Each cloud of rows lies close to a flat space through zero, with a little noise off it, and is much wider in some directions of that space than in others. After each cloud: how many dimensions does that space have?

38 -21 -43 17 48 -37 8 -18 -6 -50 -3 -23 42 10 34 -7 -47 -8 -50 -10 -6 38 2 -4 0
-50 -59 9 -17 -59 15 6 23 21 21 -4 -10 16 -12 -30 -20 -16 -35 -3 29 21 -6 7 1 -12
-24 -25 8 -38 35 15 6 0 -10 52 -4 -18 37 42 -22 13 12 -16 40 56 29 27 20 -17 -21
-7 25 -19 57 -1 -13 19 16 -47 48 -16 -4 -11 -31 -7 -32 -25 -36 15 -52 -36 -25 -23 -19 -10
2 7 -5 -8 36 -12 20 8 24 9 22 28 -11 24 -38 1 12 1 19 3 7 -2 42 52 -1
-1 40 21 26 15 -25 26 2 16 15 9 -12 -8 -10 0 5 14 17 -9 -23 -15 -4 1 41 -23
-24 4 63 -33 25 60 9 14 40 33 -26 -14 -33 17 -20 27 57 -3 23 -29 18 -15 -14 38 44
28 0 -8 25 -42 -3 26 40 10 31 6 -5 -9 26 3 -23 -44 -3 37 -6 22 -12 -77 -23 -3
4 30 -34 35 -63 -32 6 -5 -27 -31 42 14 6 15 2 -17 -73 1 31 43 -12 15 -36 -18 -18
59 -28 -20 14 63 -3 4 -31 -53 -17 11 33 38 46 12 2 18 3 -21 17 29 4 -13 7 -21
12 -38 -4 -3 23 -34 8 -24 7 -11 -23 -15 -17 -5 8 -5 9 -23 -15 -22 -13 2 -28 -13 -17
15 -37 8 -23 8 38 17 -31 -4 -44 11 16 -46 -5 7 1 51 20 13 -8 22 -17 -31 -10 -32
-36 -5 0 -39 9 -10 31 26 23 -16 30 -5 12 -21 -34 1 10 -11 -27 6 -13 31 35 14 8
14 -38 34 -52 9 24 6 45 19 47 41 14 91 -23 -48 16 0 -37 -40 50 -1 6 20 6 34
7 37 19 -29 0 -31 -12 22 24 28 13 4 35 -6 -29 3 -81 -35 -19 2 30 21 5 78 34
16 -33 1 13 -58 -26 37 27 -1 28 -30 -26 34 2 33 12 -47 4 58 -26 -13 -6 0 -55 43
-16 -48 -58 56 29 -61 57 -1 36 6 3 -76 31 -7 31 2 -69 -27 -21 22 -23 15 6 -19 -21
11 -1 0 9 -29 -4 -5 16 60 29 -35 -40 36 -19 -1 -17 -38 -1 50 17 -6 17 5 -30 22
-47 -14 51 19 34 26 -32 -43 -23 3 -45 -20 35 -28 14 -22 19 25 9 -11 4 -14 79 -37 70
-43 -8 -67 48 11 -36 23 31 -29 8 -4 -4 16 -9 4 -1 -64 -4 5 20 16 13 -7 19 -31
-24 5 -30 57 73 -23 37 -37 -14 -26 -8 -28 20 -13 14 -28 48 -7 -22 -31 -5 -61 29 -58 32
-45 17 37 -4 8 18 4 -49 4 2 -17 13 45 -47 -19 23 26 35 31 -13 8 -9 34 4 27
-43 -47 -2 2 -2 12 -2 -6 -7 -3 -5 7 -33 -16 4 1 35 0 -34 2 32 -40 0 -14 23
-75 57 5 -47 -52 0 37 58 -29 11 1 -27 -27 -45 -21 27 3 -61 -19 -2 11 24 52 54 65
-33 -47 2 -9 5 23 -10 -10 11 -2 26 41 -38 20 -33 -1 21 15 -8 43 37 -3 -40 16 -21
-6 0 50 -42 40 13 -1 -15 36 12 28 17 10 22 -14 52 11 31 6 8 7 -6 29 56 9
-43 23 -9 -37 -56 -32 29 11 -23 -21 19 -6 5 -1 -26 -3 -9 -53 -39 14 15 44 18 28 21
15 11 20 -27 2 26 26 12 15 30 -10 -40 -19 8 0 -11 57 -35 -13 -51 -30 -4 31 -38 28
-10 -6 -11 -32 -55 51 -22 -21 24 17 20 32 -39 23 -17 23 45 33 21 50 23 21 -8 -41 11
 : 22

-3 -9 -11 -6 -13 10 -6 2 6 -1 23 -8 -4 -12 1 -18 5 1 2 10 -9 -8 -5 -5 -1
-7 -1 -1 -21 -26 7 3 4 -31 9 -22 -13 -26 -9 -12 -27 -14 24 14 20 -7 -6 11 -1 3
-4 -18 -21 1 -9 12 -8 5 39 -7 64 -16 10 -17 14 -14 10 -8 -12 11 -11 -12 -12 -4 -4
-1 9 5 -5 -12 -3 3 2 -22 6 -23 -1 -17 0 -11 -9 -11 11 9 11 0 -1 6 -3 0
-2 6 1 -2 -6 -3 4 0 -18 6 -21 5 -6 4 -8 -1 -4 8 5 5 -1 -1 10 -1 2
0 3 6 0 -2 2 -1 -3 -7 2 -14 2 -1 1 0 -2 -1 2 4 -2 4 -2 3 4 -2
-5 -1 -4 -10 -12 0 2 0 0 -1 3 -7 -9 -6 -2 -9 -6 6 4 7 -1 -3 3 -2 -1
1 15 14 -4 4 -5 0 -1 -26 7 -42 7 -5 7 -8 5 -12 5 8 -4 9 1 7 4 1
-1 17 21 -8 -7 -8 7 -4 -53 15 -69 8 -24 7 -21 -1 -17 21 23 4 2 8 15 6 4
0 1 3 -13 -8 2 1 4 -17 3 -21 1 -16 0 -4 -11 -10 13 5 9 -7 -2 9 -1 2
-1 -1 -1 -8 -11 0 0 5 -10 -3 0 -8 -11 -4 -1 -12 -5 11 6 6 -3 -2 3 -2 -3
-4 -18 -14 -10 -24 15 -5 9 14 -4 42 -21 -9 -18 3 -26 0 8 7 19 -15 -13 -2 -6 -3
1 4 -1 9 10 -1 1 -4 2 -3 -1 1 7 -1 2 4 4 0 -2 -2 2 5 -3 -4 1
2 -5 -10 13 17 2 -2 -5 28 -3 30 3 19 5 12 5 14 -16 -12 -15 3 2 -8 -5 -3
3 2 3 11 16 -3 1 -6 12 -4 3 4 15 8 3 15 7 -11 -11 -16 6 2 -1 4 2
0 -1 -4 -4 -1 7 0 -5 4 -1 10 -5 -2 -4 3 -4 2 1 -1 -1 -1 -2 0 -4 0
-1 16 20 -17 -19 -9 10 4 -64 15 -71 5 -32 6 -22 -11 -18 28 26 8 1 3 17 3 5
5 6 4 -2 1 -5 5 5 -23 3 -26 6 -12 -1 -3 2 -7 13 11 0 0 3 5 1 3
-2 18 20 -22 -27 -1 12 1 -72 13 -87 8 -40 5 -28 -20 -29 34 32 17 0 4 25 8 4
7 -5 -3 20 25 -3 -3 -3 29 -7 34 10 26 3 12 17 14 -18 -17 -17 1 -4 -7 0 -3
4 -3 0 10 14 0 1 -3 10 -2 13 7 12 4 9 13 6 -7 -8 -14 5 1 -6 1 -3
9 22 23 6 13 -15 6 -9 -37 8 -65 19 -8 20 -14 17 -8 1 7 -15 9 13 8 6 0
10 10 4 24 33 -8 -5 -9 17 -7 -5 19 24 16 5 37 11 -20 -16 -28 15 8 -7 6 -1
5 -4 -6 22 34 0 -6 -5 51 -12 46 7 39 9 18 30 18 -27 -25 -25 12 4 -18 1 -2
4 4 2 18 30 -9 3 -5 21 -2 4 13 25 8 10 26 10 -16 -14 -24 7 5 -9 2 -1
-7 -7 -1 -13 -22 5 2 2 -15 4 -6 -7 -16 -9 -8 -19 -9 13 12 15 -10 -3 6 -3 3
0 6 9 1 2 -7 0 -1 -14 3 -30 9 -5 9 -4 8 -1 0 2 -13 -1 5 3 5 0
-3 -11 -9 -6 -3 7 -3 -1 18 -7 30 -4 5 -8 4 -2 4 -6 -4 2 -6 -1 -6 -6 -5
1 -3 -9 0 -3 6 0 3 6 -2 10 -2 1 -7 -1 -3 3 3 -3 1 -2 -1 -4 1 3
 : 2

-6 24 -13 29 9 38 -32 -47 40 -23 -7 -43 -2 0 3 -10 -18 39 -30 39 -11 -5 21 -2 16
0 7 -22 7 17 18 -5 8 13 -19 0 -13 10 13 8 -10 -12 31 2 14 28 15 2 -2 9
-29 -1 33 24 -30 -31 -9 -1 -15 8 -29 31 -8 -11 -3 12 54 -73 20 -2 -101 -22 36 -20 -47
3 -2 -1 -2 0 3 2 4 4 -6 -4 4 2 6 -3 -12 0 -2 -7 -4 -4 7 -7 2 6
-5 8 3 5 -3 4 -4 -5 3 -2 -6 -3 1 0 -1 1 8 -5 -5 8 -15 2 10 -7 -4
-20 -2 14 19 -14 -27 -2 10 -10 1 -15 35 -6 -9 6 9 32 -48 25 -6 -40 -4 16 -11 -34
-2 20 5 14 -5 30 -31 -59 37 -2 2 -62 -12 -17 -3 9 -21 31 -47 39 -40 -25 26 -8 12
16 2 -38 -1 31 10 1 12 7 -6 24 -4 4 14 15 -3 -39 51 25 1 104 22 -20 6 11
1 -4 11 -16 -4 -5 19 24 -21 1 -8 5 9 3 -10 1 13 -21 7 -2 -22 11 2 -3 -3
-21 0 35 3 -22 -25 7 18 -30 22 -15 20 -1 -16 -1 31 38 -62 21 -3 -81 -16 28 -18 -44
20 -7 -15 -28 2 -5 8 -25 14 2 28 11 -8 7 -11 -15 -34 25 -23 -30 70 -1 -44 22 38
-17 2 30 3 -27 -16 -1 -15 -2 8 -18 14 -10 -16 -7 8 28 -47 -7 -8 -77 -24 14 -8 -18
-26 9 23 27 -13 -6 -12 3 -9 1 -28 3 3 -11 3 17 38 -42 22 18 -84 -12 45 -23 -43
13 9 -40 14 30 27 -19 -13 39 -49 -5 8 10 28 10 -57 -24 61 -2 5 82 29 -23 14 40
7 -16 4 -26 -7 -32 22 25 -26 27 14 34 -4 -4 -3 19 3 -25 21 -33 27 -3 -23 10 -11
-17 5 19 21 -18 -19 -16 -23 6 3 -9 15 -8 -12 4 -1 20 -39 2 -2 -55 -21 18 -9 -19
-9 5 13 8 -14 -4 -7 -28 21 -17 -17 19 -10 2 -7 -30 18 -23 -17 -14 -43 -13 0 0 5
36 -10 -17 -50 5 6 16 -34 17 21 51 -24 -11 2 -15 -2 -68 54 -46 -25 97 -5 -53 31 55
-18 13 -13 44 11 10 -28 -23 30 -32 -17 4 4 8 13 -23 7 13 11 21 -7 6 17 -7 -5
1 20 -1 14 1 34 -30 -66 47 -10 3 -61 -9 -9 0 0 -25 42 -50 36 -26 -20 16 2 28
12 -14 37 -45 -26 -12 29 11 -21 15 -8 6 0 6 -35 -8 17 -35 -32 -26 -41 -5 -25 12 16
-16 -25 43 -12 -32 -54 20 42 -45 26 -22 64 -4 -5 -15 15 63 -96 32 -41 -77 -17 6 -6 -45
5 -9 9 -25 -10 -3 15 -5 3 -10 -5 15 0 15 -20 -27 5 -7 -26 -23 -8 3 -26 16 29
1 9 -31 25 25 19 -11 13 11 -32 -10 -1 11 18 13 -22 -4 33 25 18 41 29 6 -4 0
9 13 0 -11 1 35 1 -9 7 6 6 -63 9 -2 -6 8 -17 32 -31 31 -20 -2 12 -2 21
-15 11 6 27 2 3 -9 4 -6 8 -7 -10 -1 -12 12 20 9 -10 20 23 -33 -5 34 -18 -29
2 15 -7 5 13 37 -8 3 8 -6 3 -58 11 -1 10 8 -19 42 -11 40 4 8 18 -6 6
7 -5 -24 -4 24 -6 21 78 -44 11 12 16 17 9 19 33 -3 12 65 -2 69 35 -2 -7 -27
-3 8 5 14 -5 6 -19 -44 24 3 11 -22 -13 -19 0 6 -10 9 -23 15 -27 -22 16 -3 3
 : 5

52 -4 11 72 -27 2 -5 30 29 1 -27 20 6 -15 -21 17 -1 4 -58 2 9 -9 18 -13 10
28 4 12 1 -14 11 -11 5 -25 0 -22 -23 -28 -16 -10 -13 -27 2 21 -18 20 -5 9 -12 7
-27 1 -7 -49 17 6 11 -10 -29 -1 13 -18 -11 1 2 -23 -5 -3 56 -12 -11 13 -6 12 -6
-31 1 -19 -41 32 -1 2 11 9 -3 -11 7 -4 -1 -8 -21 -14 6 15 -15 3 -23 -57 24 -2
-9 4 2 13 8 -6 -6 14 30 -2 -8 5 14 -6 -8 -12 6 7 -28 0 3 -6 -15 8 5
-6 15 7 21 -35 3 -13 -29 10 -24 33 -10 -8 -16 27 4 -35 18 -17 1 9 25 48 -39 -19
-2 4 1 -31 -28 23 7 -42 -48 -11 28 -25 -40 -11 24 3 -46 2 66 -21 -2 34 44 -29 -21
14 -13 1 5 16 -4 13 21 -1 21 -19 12 15 15 -17 12 39 -16 -3 9 -11 -10 -15 23 15
-35 9 -11 -42 -4 5 -6 -35 -27 -22 39 -20 -19 -6 31 -19 -38 12 44 -7 0 15 16 -19 -24
7 -15 -18 -49 8 22 33 -7 -56 6 3 0 -29 4 -7 3 -16 -13 76 -25 -20 10 0 12 -11
8 3 5 21 -5 -7 -11 6 10 -3 -3 -2 7 -2 1 -5 4 5 -23 8 7 -6 6 -7 4
3 8 3 -32 -17 21 4 -29 -37 -4 4 -24 -40 -13 8 -2 -45 0 55 -27 7 17 14 -18 -10
-1 2 -2 -13 0 11 9 -6 10 5 -13 7 -15 -6 -7 14 -21 -3 7 -21 3 1 -23 4 -1
13 -7 -4 -11 -15 15 23 -14 -34 3 12 1 -17 0 4 17 -9 -8 39 -10 -16 22 29 -6 -10
15 5 8 37 -7 -4 -11 18 50 1 -27 16 5 -14 -16 10 -8 6 -56 -5 16 -13 -21 0 11
-2 -9 -8 -2 25 -9 5 30 2 3 -12 7 17 5 -18 -22 26 -3 -3 8 -6 -19 -22 23 7
3 12 8 -2 -52 28 8 -55 -27 -18 40 -20 -39 -22 30 24 -62 7 37 -24 -2 53 72 -45 -29
0 -3 -12 -8 -11 6 8 -16 -15 -7 16 9 -10 2 13 16 -19 1 14 -4 -5 3 9 -11 -16
-4 9 11 -3 -18 8 -6 -25 0 -3 10 -11 -13 -7 13 10 -21 3 4 -6 6 18 18 -17 -5
-5 7 4 5 -7 -4 -13 -8 8 -7 3 -7 -2 -4 8 -3 -11 7 -13 1 10 -1 2 -10 -2
2 -12 -14 -11 4 7 23 4 -17 2 7 13 0 5 -6 6 6 -7 25 -4 -18 6 4 11 -7
19 -12 5 6 3 -5 6 7 -24 13 -4 2 10 19 -1 10 33 -15 7 17 -9 -5 12 6 8
-24 0 -15 -58 13 11 9 -16 -41 -7 14 -18 -24 -3 8 -21 -27 2 66 -18 -5 5 -8 3 -15
9 4 12 0 7 -3 -7 6 7 16 -27 -5 -5 2 -12 4 8 -8 -7 -5 11 -11 -24 9 17
52 2 29 45 -36 9 -4 0 -10 12 -16 -13 -12 -6 -7 22 1 -7 -12 0 11 16 47 -24 15
20 -17 5 20 26 -18 4 35 7 25 -27 19 33 27 -20 10 67 -20 -29 28 -9 -26 -27 31 26
-8 4 -2 14 7 -11 -14 13 27 -6 -4 8 12 -5 -3 -12 0 9 -32 6 8 -15 -16 2 3
-28 13 -1 -24 8 -5 -23 -14 5 -13 7 -14 -7 -4 14 -20 -22 12 2 -2 16 -9 -19 -8 -6
15 -3 3 17 -19 5 6 -13 3 4 6 11 -1 4 8 27 1 -5 -11 3 -5 11 20 -10 -3
 : 7

-15 18 29 43 -34 -46 -10 29 -1 19 45 70 -1 47 20 -16 45 19 -15 -66 -16 9 30 -43 51
33 -27 -3 -3 -16 -33 -18 8 33 -42 1 6 46 8 32 -23 -20 -7 10 38 0 33 45 26 26
57 -27 21 46 6 13 5 35 6 37 -44 55 -10 44 -8 70 79 1 -17 -62 -6 -39 14 -87 13
0 61 -4 76 56 35 32 59 -11 2 -11 5 20 50 52 -36 18 -43 -25 -83 -62 34 62 11 -3
52 -21 6 -56 -85 -54 -86 -43 12 -2 -4 -22 20 -29 -48 12 1 45 -12 60 76 -6 -78 -8 -2
-6 -59 30 14 -7 2 -1 -17 3 26 -26 19 0 22 -37 43 21 -2 13 -3 -11 -38 -13 -26 9
-1 0 11 20 -46 -23 -2 41 22 22 -2 31 0 41 -6 34 43 -9 -40 -64 -26 -4 53 -37 -3
-14 -6 17 7 24 33 31 14 -29 9 6 2 -8 37 31 -52 -13 0 36 1 -7 30 42 18 32
34 9 4 5 -33 -10 -28 9 -21 14 -2 -1 11 27 15 -31 14 16 -10 -6 18 25 7 -12 16
1 -27 8 9 12 37 22 26 46 19 -44 39 -40 -1 -19 65 13 -17 -14 -26 1 -61 11 -21 -5
26 -37 -17 15 5 17 -11 16 39 -12 -52 -10 36 8 -14 27 -9 -34 -8 7 -11 -6 24 17 -26
-19 35 -11 -59 4 -17 -9 -76 -33 -26 0 -96 0 -71 -25 -8 -43 2 17 72 24 -3 -70 54 -40
8 -26 10 -7 -18 -23 7 15 -2 6 25 25 9 16 -24 41 41 12 -1 -25 -27 15 3 -45 -12
31 -41 -6 15 2 21 -3 16 13 9 -24 16 9 20 7 3 1 -7 -13 6 -9 0 10 -11 0
-42 -21 12 -3 36 38 23 -43 -76 42 18 -11 -27 0 -29 -15 4 25 42 7 1 -8 -69 -21 0
-3 -16 -39 -32 -24 -1 -6 -16 -72 12 50 -12 2 7 -6 -25 8 38 13 16 1 66 -18 -32 -28
15 -48 -2 -17 9 38 13 2 1 7 -12 -12 -7 11 13 -27 -37 -3 -1 45 -9 18 6 30 -5
51 47 -10 4 35 27 8 29 -16 -8 -22 -48 23 0 12 4 15 -19 -23 -12 -21 41 -2 7 -49
5 21 7 16 21 8 12 -9 -22 -7 -13 -51 27 12 24 -41 -22 -27 -10 15 -32 24 15 50 -11
25 29 6 13 15 8 25 25 -5 -2 -8 -23 5 18 26 -4 9 -23 -29 -16 -40 25 34 9 -17
77 -76 35 13 19 9 52 59 79 1 -55 64 -12 24 10 112 44 -31 -22 -17 -46 -49 63 -53 12
-23 6 45 -18 12 26 20 -3 37 0 -26 -8 -37 -4 11 -21 -44 -13 13 22 30 -43 14 59 39
-9 -13 24 -32 -10 -30 -3 -20 -7 -12 22 2 8 -10 -27 21 15 20 42 12 18 3 -13 -14 14
14 -3 -8 -1 11 -12 11 18 43 -18 -12 2 14 -27 -33 77 25 -24 -27 -21 -32 -14 -8 -19 -49
-24 36 23 32 36 24 39 22 -72 54 33 72 -63 36 2 21 84 41 31 -96 11 -17 -6 -110 36
10 8 -3 -32 -6 -20 12 19 44 -23 22 15 -11 -33 -6 33 -2 5 -15 4 0 -4 -3 -2 -15
19 91 -5 11 25 -9 5 19 -26 -24 15 -34 15 1 49 -42 4 -4 -5 -20 -4 46 31 20 1
19 -28 -4 -14 -31 -25 -20 39 22 -33 28 19 48 32 10 -35 -5 8 23 9 1 66 49 15 15
14 -40 36 -56 -38 -24 -37 -46 17 8 -9 0 -19 -37 -55 34 -3 37 20 53 68 -49 -82 -10 18
 : 12
